There are 6 hidden switches. A switch that is on adds its own fixed numbers to the row, and there is some noise. The rows also spread widely along 4 directions, which tell nothing about the answers.
In the rows, zero is written as 128.
Some rows, each with its switches (1 for on, 0 for off) after it:
[139 140 103 136 153 133 170 131 108 149 138 131 166 129 110 136 127 129
 133 127 140 137 164  83 183  97 139  62 156] | 1 0 1 0 0 1
[111 148  96 117 128 130 174 126 107 138 132 127 159 140 132 128 110 131
 156 144 150 141 164  77 157  89 147  45 145] | 1 0 1 0 1 0
[152 154  94 122 139 111 118 131 111 139 119  96 177 126 130 142  76 137
 138 108 147 155 144  92 162 116 144  85 142] | 1 0 1 0 0 1
[ 96 187  82 102  78 145 123 111 105  84 129  79 197 160 141 117  70 138
 143 127 128 143 129  72 136 127 130  90 134] | 1 1 1 1 1 0
[116 148 103  90  72  99 132 114 137 113  78  73 175 148 172 113  34 153
 193 104 165 119 113  90 102 112 132  73 144] | 1 0 0 0 0 0
[111 188  79 111  81 138 116 120 107  99 131  79 201 139 135 127  57 137
 135 101 125 111 102  76 154 138 144  92 123] | 0 0 1 0 1 1
[115 140  95 111  65 152 173  99 131 114 118 111 209 173 132  93  94 151
 175 109 122  84 137  47 142 110 106  52 161] | 1 0 1 1 1 1
[ 85 163  98  79  73 135 154 113 115  86  98  84 169 164 140 110  69 139
 170 111 154 106 105  87 112 114 142  75 129] | 1 0 0 0 0 0
[127 184  93  80 111 112 130 118 129 127 109  61 171 132 144 108  65 136
 176  99 135 156 148  80 131  82 173  64 137] | 1 0 0 0 1 1
[116 152  92 116 105 118 120 124 108 119 117  95 182 137 144 134  55 143
 157 124 161 136 137  84 141 122 136  76 131] | 1 0 1 0 1 0
[124 157  94 101 102 129 165 115 135 132 118  96 175 163 136  89 103 145
 184 104 123 137 160  54 145  76 147  49 160] | 1 0 1 1 1 1
[140 118 104 147 117 134 166 117 122 155 131 147 198 140 125 131 109 135
 149 131 142 102 164  64 175 117 104  50 158] | 1 0 1 0 1 1
[148 159  95 124 140 112 114 129 108 133 123  90 177 129 130 144  75 138
 135 103 147 150 140  93 159 116 144  94 140] | 1 0 1 0 0 1
[ 64 178  83  98  68 154 177 116 107  83 131 104 176 157 131 104  92 132
 150 129 131  97 108  68 145 115 149  59 118] | 0 0 1 0 1 0
[135 163  82 138 120 150 125 130  94 124 154 123 192 129 117 151  92 133
 107 125 125 123 126  80 184 138 137  86 132] | 0 0 1 0 1 1

New rows, each followed by its switches (1 for on, 0 for off):
[111 146 100 100 101 135 159 121 119 122 125 107 166 140 137 129  88 135
 162 137 152 123 143  84 140 102 142  59 137] | 1 0 0 0 1 0
[117 167  96 104  91 129 144 114 120 125 124  92 183 154 150 115  83 141
 157 145 133 153 154  81 139  96 136  71 149] | 1 1 0 1 1 0
[106 135  99 136  90 144 172 124 114 132 129 141 180 142 141 129  96 141
 151 145 141 100 131  69 164 119 122  50 145] | 0 0 1 0 1 0
[145 135 102 146 149 104 145 143 116 162 116 126 152 117 151 143  79 147
 150 142 164 151 137 101 167 102 138  64 153] | 0 0 1 0 0 0
[160 136 102 141 145 112 137 131 122 157 119 119 174 126 131 142  89 139
 145 117 149 144 158  90 171 109 131  69 158] | 1 0 1 0 0 1
[117 135  92 129  86 143 120 122  95  98 120 117 193 156 134 145  73 157
 130 120 148 111 101  89 147 147  96  98 148] | 1 0 1 1 0 0
[184 115 114 134 134 112 130 126 131 168 115 113 169 137 145 137  87 152
 159 120 150 149 158  88 156  95 120  72 182] | 1 0 0 1 0 1
[149 168  93 111 141 125 129 126 117 139 131  85 168 137 129 122  94 142
 156 111 132 175 166  74 160  76 161  70 153] | 1 0 1 1 1 1
[112 181  88  84  68 132 122 106 121  96 113  62 196 152 134 114  57 136
 164  92 130 114 119  76 124 121 150  86 126] | 1 0 0 0 1 1
[116 156  86 117  74 159 141 107 111 103 130 106 208 168 120 117  90 146
 145 105 120  96 126  57 154 132 107  81 148] | 1 0 1 1 1 1
[143 142 110 111 136 116 165 122 127 154 120 110 160 137 125 118 108 131
 160 125 144 137 163  86 154  81 149  55 159] | 1 0 0 0 0 1
[145 134  92 143  91 146 116 115 103 125 135 112 214 153 131 139  83 150
 132 110 137 115 131  70 167 140  96  88 160] | 1 0 1 1 1 1
[108 205  79  87  96 139 105 117 102  81 134  59 192 146 119 124  64 132
 130  86 128 138 121  80 147 122 166 102 111] | 1 0 1 0 1 1
[124 140 108 111 115 127 142 126 103 127 116 115 160 139 140 141  85 139
 148 131 163 129 132  97 143 108 132  74 140] | 1 0 0 0 0 0
[106 169  90 111  65 155 146 111 107  96 133 105 201 150 122 124  82 134
 135 117 122  83 104  69 151 139 130  83 128] | 0 0 0 0 1 1
[104 146  89 147  95 160 150 126  94 114 150 143 189 137 122 150  96 137
 114 145 141  97 112  77 177 145 116  75 130] | 0 0 1 0 1 0
[102 191  84  80 100 128 155 114 118 106 125  72 177 151 128 100  85 124
 163 100 125 135 146  66 143  88 173  60 124] | 1 0 1 0 1 1
[119 157 105  99 140 118 145 131 108 131 119 101 141 129 136 137  92 129
 155 130 158 156 144 103 141  83 160  68 139] | 1 0 0 0 0 0
[121 127 107 116  95 121 148 117 124 126 100 112 171 143 152 134  70 143
 168 127 163 110 123  90 132 122 118  67 149] | 1 0 0 0 0 0
[ 78 149  92 100  71 143 179 113 114 102 115 115 186 160 135 108  88 139
 172 123 140  94 129  62 140 114 126  49 133] | 1 0 1 0 1 0
[114 145 105 110 128 109 182 128 122 142 107 114 142 140 145 113  97 143
 176 131 159 143 158  86 147  76 147  42 150] | 1 0 1 0 0 0
[162 114  96 162  76 133 117 118 127 151 117 125 221 149 154 132  57 167
 150 119 133  94 118  59 165 146  83  76 174] | 0 0 1 1 1 1
[137 131  90 141  77 150 123 110 110 115 133 116 224 162 132 129  81 156
 138 106 133  93 119  60 158 146  93  91 156] | 1 0 1 1 1 1
[ 72 169  94  78  60 152 174 107 114  84 119 102 173 163 129 109  89 131
 166 123 137  96 121  74 124 107 146  64 119] | 1 0 0 0 1 0
[ 98 164  90 111  87 120 140 129 113 107 104  92 168 139 155 123  52 145
 154 117 148 122  95  95 135 125 149  79 131] | 0 0 1 0 0 0
[122 151  99 145 125 125 134 132  99 126 133 124 183 134 134 154  88 134
 115 153 148 144 148  97 166 130 121  87 137] | 1 1 1 0 0 0
[114 130 102 118  62 141 162 103 130 124 114 119 207 161 133 110  82 137
 169 117 135  70 137  60 140 123 105  59 152] | 1 0 0 0 1 1
[ 96 194  93  91  92  98 138 117 135 118 105  61 182 145 169  98  41 135
 174 123 146 158 155  73 123 100 160  64 129] | 1 1 1 0 1 0
[101 136 101 113  54 133 152 114 125 100  93  96 191 177 158 101  60 164
 187 106 147  99 107  72 121 123 105  71 156] | 1 0 1 1 0 0
[ 98 163  91 103  97 116 171 128 131 132 109 102 163 140 160 104  73 142
 180 130 141 130 137  68 139  92 155  39 138] | 0 0 1 0 1 0
[121 123 105 116  80 116 147 114 132 134  98 113 185 147 161 119  60 148
 181 133 168 106 138  77 129 113 116  54 151] | 1 0 0 0 1 0
[143  95 111 157  98 104 133 124 127 150  95 135 194 139 163 141  51 157
 165 128 174 102 130  86 149 143  81  67 163] | 1 0 1 0 0 0
